There are 10 hidden switches. A switch that is on adds its own fixed numbers to the row, and there is some noise. The rows also spread widely along 10 directions, which tell nothing about the answers.
Known rows, each followed by its switches (1 for on, 0 for off):
[  5   8  -3  -1  13  -7  12   1   0 -10  -4   0  -6 -13   1  -4  10  -8
 -14   5   2 -19  16 -31 -21 -13   3  13  -6  -7   7  12   0   1  12  10
  -9  15] | 0 1 1 1 0 0 1 1 1 1
[  1   0   2   5  -4   0   9   3  -8   0 -13 -11 -19  -4   7  -5   8 -14
 -20  16  -9 -16  11 -13 -12 -22  -2  -3   6  -5   4   6   2  -8   4   2
  -5  22] | 0 0 1 1 1 0 1 1 1 0
[  4   2 -12  -4   2 -11  11   5   4  -2   3  12   0   8   2  -8   2   5
  -6  -6   9  -9   4 -21 -21  -1   2  -3  -2  11   6   5  13  -3   3   1
  -2   2] | 0 1 1 1 0 0 0 0 0 0
[ 17   9   1   2  -7   4   4  -7 -10 -10   6   1 -12   4   5  -1  23  -3
   4  13  -5 -30  20 -18 -14 -21  13   8  -6  -4   4  15   0   1   3   6
 -11  11] | 0 1 1 0 0 1 0 0 1 1
[  0   9  -2  -6 -11 -11  -7   4  -5  -3   0   8 -10  30   2 -24   1   6
  -5  13   2 -13  13   9 -11  -8   0  -5  -5  16  -3   6   9  -1  -9  -4
 -15  16] | 1 1 1 1 1 0 0 0 0 0
[  1  15   7   1  26 -27   7  12  -8   3 -22   3 -18  -5  -1 -21 -16 -13
 -11   7  13  -6  -1  -7  -7  10  -1 -16  11  -3   0   9  -5  -1   6   4
 -16  28] | 1 0 1 1 0 0 0 1 1 0
[ 11   3  -6   3   1  -4   2   2   0  -8  -5  -6 -17  -6  -2  -5  15  -6
  -5   4   2 -10   5 -17 -27  -9   6   0   2   0   9   5   5  -6   1   9
   2   9] | 1 1 1 1 0 0 0 1 0 0
[ -3  23 -15  -3   8  -7   7  -6   1 -17 -15 -12   7   3   2  -2  -1  -6
 -19   5  -6 -16   5  -8  -7 -15 -11  14  -1  -4  -5   4   0 -14  -2  -1
  -4  14] | 0 1 0 1 1 0 0 1 1 0
[  3  -3   6   6  -4  -4   4   6   3   2 -12   2  -5   0  -6 -19  -4  -8
 -14   4  -4  -5   3   4 -22 -12  -4  -1   4   8   0  -6   5  -7  17  -1
   2  18] | 0 1 0 1 0 0 0 1 0 1
[  9   1 -15  -5 -11  -7   5  -1 -11  -7   6  -3 -17   8   8   7  18   4
 -11  -4   2 -11  11 -24 -16  -7   4   0  -2   2   4   9   3 -20 -18   8
   8   2] | 0 0 0 1 1 1 0 1 1 0
[  2  18  -7   0   5  -1  -1  -4   9 -12 -15  -1   5  10  -5 -13 -14   0
 -10   3  -6 -10  -5  11  -9 -12 -11  11  -5  17   7  -4  11  -5   9  -6
  -8   7] | 1 0 1 0 0 0 0 0 0 0
[  0  13  -3  -6   4  -6   4  -2  -3  -7 -11   3 -12   9   0  -5  -9   0
 -12  16   4 -17   9   6  -5 -18 -11  10   4  11  -1   7   3  -4   7  -3
 -22   9] | 0 1 0 1 1 1 1 1 1 0
[ -6  -3  10  -7  11  -3  14  11 -11  18 -15  10 -16  19  10  -3  -4   2
 -32  21   3 -14   8 -17  -1 -21  -8 -10  10  11  12  15   9   3  10  -9
 -13  14] | 0 0 1 1 1 0 1 1 1 0
[ -7 -15  -3  -2  -2  -4   0  -1  15   5   0  -7   0 -22  -5   6   0  -6
 -26  -2   1  -3   9 -13  -8 -12  -3   7   1 -11  -4  -4  -4  -1   4   6
   6  -4] | 1 1 0 0 0 0 0 0 0 0
[  5  11  -5  -5  12  -5   5   5   2   5 -19  -2 -19   3  -2  14 -12   1
  -4   7  14   1 -12   2  -2  -5  -6 -10  13  18   4   1   8 -16   5  -3
   3  -5] | 0 1 0 0 0 1 0 1 0 0
[  0  27   1   0   6  -6   3  -4  -8 -15 -18  -3  -7  21   4 -17  -5 -11
 -20  23 -10 -29   9  -2  -5 -29  -9   6   4   7   5  13  -3  -3  10  -8
 -19  27] | 1 1 1 0 1 1 0 1 1 0
[  7  13  -9  -4   9 -19   8   4   5 -12   2   3 -14  -7   0  -9   6  -7
  -1  -3  14 -12  10 -20 -25   2   4   8  -7   3   3  10  -4  -5   1  13
 -17  15] | 1 1 1 0 0 0 1 1 1 1
[ 10  12 -14   0  -6   2  10 -12   4 -23   5  -6   5  -4   4   8  19  -7
  -1   3  -6 -25  18 -25 -19 -24   3  21  -3  -4   4   9   1 -11   6   5
  -4   5] | 0 1 0 0 1 1 0 1 0 1
[ -6   4  -6  -6  -5 -17  10   5   9  -3   3   7  -3   1   1 -14 -10  -3
  -2   1   9 -11  11   3 -15  -4  -7   2   5   6 -11   3   5  -4   3  -2
 -22  12] | 0 1 1 1 1 0 1 0 0 0
[  3   0   1  -2   1  -4  12   1   6  -1  -3  -1  -4  -7   1  -7   3  -8
 -15   5  -1 -19  14 -14 -16 -19  -1   9  -2   0   1   6   2   1  14   5
 -12  15] | 0 1 1 1 0 0 1 0 1 1
[  5   9  -9   5 -24  15   3 -22  14 -23   1  -7  11  -1  -3  -1   9   2
  -3  -2 -15 -20   7  17 -18 -30 -10  34  -9  11   2  -5   6 -11   6  -6
 -12   2] | 0 0 0 0 0 0 0 1 1 0
[  6  11  -4  -3   1  -5  11   1   5  -8 -11  -7 -15  -7   2  -4   4 -11
  -7   8   6 -18   5  -5 -17 -18  -3   6   9   4   2   7   6 -13   8   2
 -14  17] | 1 1 1 1 1 0 0 1 1 0
[-22   2   6 -16   8 -28   8  12   2  19  -5  -4  -8 -11   8   5 -13 -10
 -29  12  15 -14  15  -7   9  -3  -9  -5  20 -15 -20  18 -15  -2  -9   2
 -20  18] | 1 1 1 1 1 0 0 0 1 0
[  9  16  -6  -3   6 -16   4   1  -8 -16   3  18  -6  17   3 -25   2   3
   7  12   7 -21  19 -12 -14  -6   2   1  -5   3   2  13   5  10   5   3
 -29  16] | 0 1 1 1 1 1 1 0 0 0
[  2 -13   1   0  16  -5  -8   0  -1   4 -10   6  -6 -14 -15 -11   6   0
 -34   6   4  -2  14 -31 -14  -3   1   8 -11 -12  12   0  -1  12  10  12
   7   0] | 1 1 0 1 0 0 0 1 0 0

New rows. What belongs after each?
[ -8  -3   0  -7  -7   2   4  -1  13   4 -11   4  -2   4  -6   3 -17   6
 -20   9   2  -3   0  24  -4 -20 -20  14   7  23  -3  -6  15 -10  13 -12
 -14  -3] | 0 0 0 1 1 0 1 1 0 0
[ -5  -5  -2  -4  -7 -20  16  -2   1  -1  18  19   3  -8   4 -13   9   1
  -9  -2  12 -18  25 -20 -19  -2  -1  13  -2 -11  -6  16  -2   2  -1   3
 -26  16] | 0 0 1 1 1 0 0 1 1 0
[ -1  -4  -8  -8 -16  -4   4  -2   3  -5   3   6 -11   4   1   0  11   0
 -29   4   0 -17  16 -16 -23 -27  -6  17   0   9   8  12   6  -9   2   1
  -5   6] | 1 1 1 1 1 1 0 1 1 0
[  0   2   4   1   6 -16   4  -1   4  -4  -1   6  -7 -12  -5 -10  -7  -8
  -4   3  11  -7  11   0 -13  -1  -4   0   6  -2  -7   1  -7   4  11   3
 -20  13] | 0 1 0 0 0 1 1 1 0 0
[  3   7   1  -5  12   1   5  -8   1  -8  -1  -5  -4 -12   1  16   8  -6
  -9  15   3 -19  16 -18  -4 -18   0  15   1  -8   2  11  -7   3  12   9
 -14   1] | 0 1 0 0 0 1 1 1 0 1
[  3   3 -11  -1  -6  -1  -5  -6   5 -11  -3  -1  -4   4  -8  -4   6   3
 -16   2  -3  -7   7  -6 -16 -16  -3  13  -9   8   4  -4   7  -7   0   1
   0  -3] | 1 1 0 0 1 0 0 1 0 0
[  7   0  -7  -2 -15   0   5   3   7  -2  -2  -7 -10   0  -1   2   9  -1
  -5   8  -1 -15   7   1 -15 -19   2   6   2   6  -2   0  11 -19   0   2
   4   6] | 0 1 1 1 1 0 0 0 0 1
[ -6  11  -2   1  -7 -12 -11  -5   8 -11  -9 -17   2  -5  -5 -10  -8 -10
  -7   7  -7  -8   8  24  -3  -8  -8   5   4  -5 -19  -8 -11  -4  -5   1
  -9  16] | 1 1 0 0 0 0 0 0 0 0
[ -2   0   1   5 -10 -12  15   1  -4  -6   7   4   1  -1   9 -20  12 -12
  -6   3  -2 -26  19 -14 -20 -17   1   4   5  -8  -5   9  -3   3   5   0
 -18  27] | 0 1 0 1 1 0 0 1 1 0
[ -8  23  -3  -2  12  -5   2  -2  -8  -7 -18 -20   3  18  10  -5  -4  -9
 -26  15 -16 -20   2 -11   6 -22  -6  -3   3  -1   0   7  -7   1  -3  -4
   1  20] | 1 1 0 0 0 0 0 0 1 0
[  3  -1  -8  -7   3   1   0  -5  -6   0  -3   6  -8  -2  -2  13  10   8
 -27   6   4 -10  14 -23  -9 -11  -2  14  -6   1   9  11   3  -6  -1   5
  -2  -5] | 0 0 1 1 0 1 0 1 1 0
[  2  18   6 -10   4   2   4 -10  -5  -9  -2  -5 -18   3  10  15   7  -4
   0  28   6 -29  20   3   1 -27  -4  12   7   4  -3  22  -7   5   0   1
 -39  11] | 1 1 1 0 0 1 1 1 1 0
[ 12   6  -7   8  10 -12  14  -2  -3 -14  -2   7  -1 -15  -4 -19   7  -9
   1  -4   4 -18  10 -25 -20  -4   5   8  -3 -13   7   6   2  -3  12  10
 -10  15] | 0 0 0 1 1 0 0 1 1 0
[  3   0  -4  -4   1 -11   3  -2   8  -8  -2  -5 -12 -21  -3   0   7  -9
 -15   3   8 -12  15 -15 -19  -9  -2  15   0  -7  -2   6  -5  -3   1  12
 -14  11] | 1 1 1 1 0 0 1 1 1 0
[  9  24   1   8  11  15   5 -11   7 -20 -26  -8   4   4  -7  -6  -4  -3
   5  20  -8 -21  -1  17  -3 -29 -11  19   2   8   4  -2  10   0  24  -7
 -19  11] | 0 1 0 1 0 0 0 1 0 0
[  3  12 -10  -5   0   0   1   0  -5  -6  -8  -2 -12  23   3  -2   7   7
 -16  13  -2 -11   8 -11 -10 -14  -3  -1  -6  15   9   5  12  -7  -5  -4
  -3   2] | 0 1 1 0 1 0 1 1 0 0
[ 15   1   4   3  -2   1   1  -2  -4  -1  -2   2 -22  -6  -3   6  10   1
   2  10   7  -9   8  -3 -12  -9   1  -2   4   3   6   5   4  -8   2   2
  -7   0] | 0 0 1 0 0 1 0 1 0 0
[-11 -12  -6 -14   0 -11   1   3   8  14   3   3  -1  -7  -2  19  -2  10
 -20  -2  16   1   7  -9   1   1  -4   2   6   0  -8   4   1  -4  -7   1
   1 -12] | 0 1 0 1 0 0 0 0 0 0
[  1   9   2  -2   5  -6  10   2   0   4 -12  -8 -11  -7   3   8  -3  -5
  -6   7   7 -10   2   4  -4  -6  -6   2  12   2  -5   9   0 -10  -1   1
 -11  13] | 0 0 1 1 0 0 0 1 1 0
[  3  -9   1   2  -3  -7  13  -7  11  -4   6  10   1 -31 -10   1   0  -8
  -4  -2  10 -14  17 -12 -15 -12  -3  15   6 -13  -2   3  -3  -1  19   6
 -18   2] | 0 0 0 0 1 1 0 1 0 0
[  7   5  -4  -4   0 -14  12   6   9  -3  -4   0 -18 -14  -1  -1   1  -5
   0  -5  20  -7   1  -4 -22  -2   3   1  10   8  -1   8   5 -13   2   4
 -14   7] | 1 1 1 1 0 0 0 1 1 0
[ -4   7  -7  -6   6 -31  10   5   4  -7   8  12   7 -14   0 -22  -1  -7
  -6  -4  12 -19  21 -23 -16   4   4  12  -3 -17 -13  14  -9   0   3  10
 -19  22] | 0 1 1 1 1 0 0 0 1 1
[  4  11   7   3  -5   6  -2  -7   2 -12  -9  -2  -4   9  -3 -11   5  -4
  -9  22  -8 -23  13  13 -14 -30  -3  17   1  10   2   7   4   2  15  -4
 -19  21] | 1 1 1 1 0 0 0 1 0 1
[ -2  25  -4  -5  10  13 -14 -14  -6 -14 -23  -8   9  30  -6  -2  -4  17
 -25  29 -15 -12   8  13  11 -22 -15  23 -11  12   2   2   4   4   1  -9
  -9   2] | 0 1 0 1 0 0 0 1 0 0
[ -1  -3   0   1  30 -15   1   3   0   4 -13   1   4 -26 -13  -7  -7  -8
 -32   3   1  -2  15 -41  -3   6   0   4 -11 -26   9   3  -9  11  16  15
   3   7] | 0 0 1 0 0 0 1 0 0 1
[ 16  10 -11  -2 -11  -2   0  -6   6 -21   3   0  -9  -4  -5  -7   7   0
   8   7  -2 -17  18   2 -17 -13   0  17  -9   6  -1   3   8 -14   2   7
 -13   8] | 0 0 1 1 1 1 1 0 0 1
[  0  11  -7 -10   4  -9   6   3   5  -6  -2   5  -1  13   0  -4  -3   4
  -2   8   6 -14   5  -3  -6 -15   0  10  -1  12   0   9  11  -2   4   0
 -12   4] | 1 1 0 1 1 0 0 0 0 1
[  7   4  13   0  -1   4   7   4 -11   8 -15  -1 -24   7   2   2   2  -5
  -4  31   3 -18   7   9   2 -23  -4 -11  18   7   1  11   7  -7   8  -7
 -17  14] | 0 0 1 1 1 1 0 1 0 0
[ -1   0   2  -1  -6  -6  -3   2  -7   4  -1  -8  -7  16   6  -7   9  -2
 -18   7  -8  -6  10  -5 -11  -7   2  -7  -1   4  -5   0  -2  -8 -10  -1
  10  14] | 0 1 0 0 0 0 0 1 0 1
[ -4  11  -8  -1  10   1  16  -9   9 -11  -9 -16   7 -17   7  19   4  -9
 -16   9  -3 -20   9 -25  -9 -22  -8  14   5  -8   2   7  -4  -3  11   1
  -9   7] | 0 1 1 0 0 0 1 1 0 0
[ 12   9 -10   4 -14   0   3 -11   2 -20   9 -15  -4  -2   7  -5  26  -9
   8   3  -8 -25  16  -7 -19 -20   8  11  -6  -7  -4   5  -3  -1 -10   8
  -6  16] | 1 1 0 1 0 0 0 0 1 0
[ 23  16 -13   3   4   5   4  -2  -7 -18 -11  -1 -17   8  -3  -9  16   3
   4   5  -1 -13   0 -14 -18 -12   6   6  -8   8  14   0  16 -15   4   5
   3   1] | 0 1 0 1 1 0 0 1 1 0
[  0   0 -10  -1 -11 -12   6   0  10  -7   4 -12  -5 -16   2   2   0  -7
   2  -2   4  -9  11   1 -12  -7  -3   3   7  -6 -15  -3  -2 -15  -7   6
  -6   6] | 0 1 0 1 1 0 1 0 0 0
[  2  12  -8  -8   1 -17  10   3  -1 -13  -1   2  -6  12   6 -10   3  -3
  -9   7  -1 -20  16 -15 -20 -13  -4   6   0   7  -1  12   1  -7   3   2
 -14  19] | 0 1 1 1 1 1 1 1 0 1
[ -7   6 -12  -9  13   1  22  -2   3  -9  -8  -9   0  -5  11  16   6 -11
 -28  10  -2 -26   9 -43  -9 -34  -6  15   4  -5  13  18   2  -1  10   3
  -6   6] | 1 1 0 1 1 0 1 1 1 0
[  4  10  -6   1  -8   4  -9 -10   3 -18  -3 -10   3   9  -2 -10  10   2
 -12  13 -12 -21  15   0 -12 -22  -2  14  -9   2  -1   3   2   2  -1   1
  -8  11] | 1 1 1 1 0 0 0 0 0 0
[  0   8  -4  -5   7 -10 -12  -6 -10  -5  -2  -7  -9   5  -2   1  12   5
 -13  17   3  -9  17 -11   2  -3   2   4  -6 -11  -4   7  -9   0 -17   6
  -8   4] | 1 1 0 0 1 0 0 1 0 0
[ -8   0 -19  -7  -8   5  13  -7   8  -6   7  -8  11  14  15  15  12   3
 -20  -5 -10 -14   6 -27 -13 -25  -5   9  -5  10   8   4   8  -4  -4  -5
  10  -6] | 0 1 0 0 0 0 1 0 0 0
[ 14  13  -5   7  -1 -10  -3   2  -4 -14 -17 -14 -25 -10  -3  -7   0 -13
   1   9  -2  -8   6   6 -12  -4  -3  -7   8  -4  -5  -1   0 -20  -4   9
  -6  18] | 0 0 1 1 1 1 1 1 0 0
[  2  17   9  -4  15 -10   5   7   2   0 -21  -1 -13  -3  -7  -7 -16  -4
  -8  14  11 -10   1  14  -3  -9  -8   9   7  10  -3   8   2  -6  10   0
 -21  20] | 1 0 1 1 0 0 0 1 1 1
[ -2  17   4   6   3  -2   5  -2 -13  -3 -15 -12  -4  17  11 -15   8 -11
 -23  17 -17 -23  11 -13  -8 -21  -3  -5   3  -3   1   8  -7  -1   1  -6
  -3  30] | 0 1 1 0 0 0 0 1 1 0
[ 17   0   9   7   5  -6   2   0  -9  -1  -2  10 -24  -5  -5 -21  15  -8
  -9  14   1 -17  22 -21 -20 -11  10   0  -5  -4   8  10  -4   7  15  11
 -14  18] | 0 1 1 0 0 1 1 1 1 1
[  6  13  -8  -1 -10  -8  13  -2  -9 -15   4 -12 -13  10  21  -5  17 -13
  -3  14 -10 -34  19 -20 -13 -25   4  -5   6  -6  -3  18  -5  -5 -10   5
 -11  26] | 0 1 1 1 1 1 1 0 1 0
[ 12  16 -12   2  -5   3  11 -13  15 -29   0 -11   1 -20  -2   2  13  -7
   1   2  -2 -25  16  -8 -25 -21  -1  36  -8  -2   1   5   1 -11  13  11
 -17   9] | 0 1 1 1 0 0 1 1 1 1
[  1  -1  -8 -12   0  -7  -2  -1  -3   5   0   7 -11   1  -1   9   7  10
 -24   0   5  -7  10 -23  -6  -5  -2   4  -4   2   4  10   1  -6  -7   3
   4  -8] | 0 1 1 0 0 1 0 0 1 0
[ -2  25  -8 -17   9 -12   6  -2  -5 -16  -1  -8 -10  15  13  13   5  -2
  -5  25   7 -28  18 -11  -3 -20  -3  13   7   5  -4  27  -4  -4  -7   4
 -28  14] | 1 1 1 1 1 1 1 1 0 1
[ 17  24 -15   2  22 -18  -2   3  -4 -19 -15  -2 -14   4  -4 -15  -8  -3
   9  -3   6   0  -4  -9  -8  12   2 -14  -4   2   4  -2   1  -9  -1  11
   1   7] | 0 1 0 0 0 1 1 0 0 0
[ -3  -6  -1 -11  -1   3  11  -1  10   2   3  11 -12   4   3  16   0   3
 -14   7  14  -8   5  -8 -13 -25  -6   7   7  22  10   8   8   2  12  -6
 -13  -9] | 1 1 0 0 0 1 1 1 0 0
[  7  12  -6   6  -1 -12   4   0   2 -11  -5  -6  -3  -4   0 -16   0  -8
   7   4  -2 -14   8   2 -10  -5   2  -3   4  -8  -8  -1   1  -5   1   5
  -8  17] | 0 1 0 1 1 0 0 0 0 0
[  7   1  12  11  -5   1  13   2  -8   3 -10  -5 -20  -3   7 -14  12 -15
  -5  23  -3 -28  14  -4 -14 -27   2  -6  13  -6  -1   9   3  -3  11  -2
 -15  29] | 0 1 1 1 1 0 0 1 1 0
[  8   6  -7   2  -9  -2  23  -6   6 -17  10  -2  -1  -6  12  -1  16 -10
  11  -4   0 -24   7 -14 -25 -20   1   9   2   5   3   9   4  -4   4   2
 -19  12] | 0 0 0 1 0 0 1 1 1 0
[  0  -8   5  12  -8 -12  10   7   7   1  -8  -7  -9 -21   2 -19  -3 -22
 -14  -3  -5  -5   9  -3 -25  -8  -5  -9  11  -3  -4  -5  -1  -6  12   2
  -4  25] | 0 0 1 1 0 0 1 1 0 0
[  2   0   0  -1 -11 -13  17   7  -2   3   0 -14 -23 -15  13   6  10 -23
 -13   6   0 -21  16 -18 -19 -20   1  -7  16  -7  -6  10  -8 -18  -1   6
  -4  23] | 0 1 1 0 1 1 1 1 1 1
[ 11  13   1   1   3  -5   5  -4  -7 -12 -11  -1 -13  -1   1  -8   8  -5
  -5  12   2 -21  12  -9 -13 -14   1   6   3  -3   2  11  -2  -4   7   3
 -14  18] | 0 1 1 1 0 1 0 1 1 0
[  3  17  -7  -3  -1 -13  14   1  -2  -9   2 -13  -1   1  14   0   3  -7
   6  -1  -2 -17   7  -6  -9  -8   2   3   4  -1 -10   9  -4  -8  -9   6
 -12  18] | 0 0 0 1 0 0 1 0 1 1
[  2   6   0  -8   0 -25  12  14  -4   1   2   8 -22   3   6 -13   0 -11
  -9   4  16 -17  11 -13 -22  -5   2  -6  11   9  -3  16  -3 -11   0   4
 -15  26] | 1 1 1 1 1 1 0 1 1 1
[  8  -3   6   3   4   4   7  -6   4   5  -7   0 -14 -30  -8  12   7  -1
  -5   8  10 -11   9  -6  -6 -10  -1  12   2  -9   3   5   3  -4  12   7
 -12  -2] | 0 0 1 0 0 0 0 1 1 0
[  7  17  -1   6  -1   4  15   1   3 -10  -9 -15  -1  13  12   0   5 -10
   7  11 -10 -26   0   0 -10 -27   2  -2  10   8   0   3   5  -8   8  -3
  -3  20] | 0 1 0 1 0 0 0 0 0 1
[ 14  13  -8  -2   4   2  10  -9  12 -16  -2   0  -8 -15  -3   9   4   0
   7   0  11 -16   2  -5 -16 -13  -2  21   0   8   7  10   7  -9   7   5
 -20  -1] | 1 0 1 0 0 0 0 1 1 0
[  7  -7  -7  -6   6 -21 -10   7  -5   2   1  31  -6  10 -18 -32  -8  14
 -18  -9  11   9  11 -13 -15  17   1  -4 -16   6   8  -4  12   4   4   7
   2  -3] | 0 0 0 1 1 1 0 0 0 0
[ -4  -2  -8  -8  -2 -12  15   8   8   5   6 -13  -8  -7  12  18   4  -7
  -7  -2   8  -8   6 -17 -11  -8   1  -5  10   1  -8   8  -2 -10  -6   7
   4   3] | 0 1 0 1 0 0 1 0 0 1
[ -1  -2  -4  -2   3 -21 -10  -2  -1  -1  -3   2  -8 -15 -11 -10   2  -2
 -23   1   4  -1  19 -17 -13  13  -1   1  -4 -16  -5   3 -12  -5  -4  12
  -1   8] | 0 1 1 0 0 1 0 1 0 0
[ -2  12 -12 -10   6 -12  17   2   8   1   0  10   3   9   7   3  -8   7
  -8  -7  13 -13  -1 -12 -11  -6  -5   2   4  16   3  11  10  -8   3  -6
 -12   0] | 0 1 1 0 0 0 0 0 1 0
[ -1   9  -8  -7   3 -16  -2   0   3 -13  -8  -3 -11  -3  -3  -9  -2  -8
 -27   4   0 -12  15 -16 -19  -9  -8  11  -2   0   2   9  -6  -4   0   8
 -12  15] | 1 1 1 1 0 1 1 1 1 0
[  1   7  -6  -6   0 -20  -8   6   0  -4  -5  -3 -12   2  -7 -12  -1  -1
 -12   4   9  -1   9   3 -13   5   0   4  -1   2 -10  -1  -1 -12  -9   7
  -2  10] | 1 1 0 1 1 0 0 1 0 1
[ -7  -7   5  -2   4 -14  -9  -5  -9   0   8   8  -4  -3  -3 -14  12   0
 -29  16  -2 -14  34 -25  -8  -4   1   7 -13 -17   0  12 -11  19  -3   9
 -18  14] | 1 0 1 0 1 0 1 1 0 0
[ -1   2   0 -10  16 -20  10  11   6   8  -3  23  -6   1 -11  -9 -23   9
  -4  -2  25   4  -1   5  -5   9  -6   2   1  18  -1   3  12  -2  14   0
 -22   0] | 0 0 0 0 1 0 1 1 0 1
[ 14  19  -8   4  -6   9   7  -8   6 -17 -13  -8  -2   0  -1  -1   1   0
   7   5  -6 -21  -1  13 -10 -22  -4  14   1  10   1   2  13 -14   6  -1
 -12   7] | 0 0 1 1 0 0 0 0 1 0
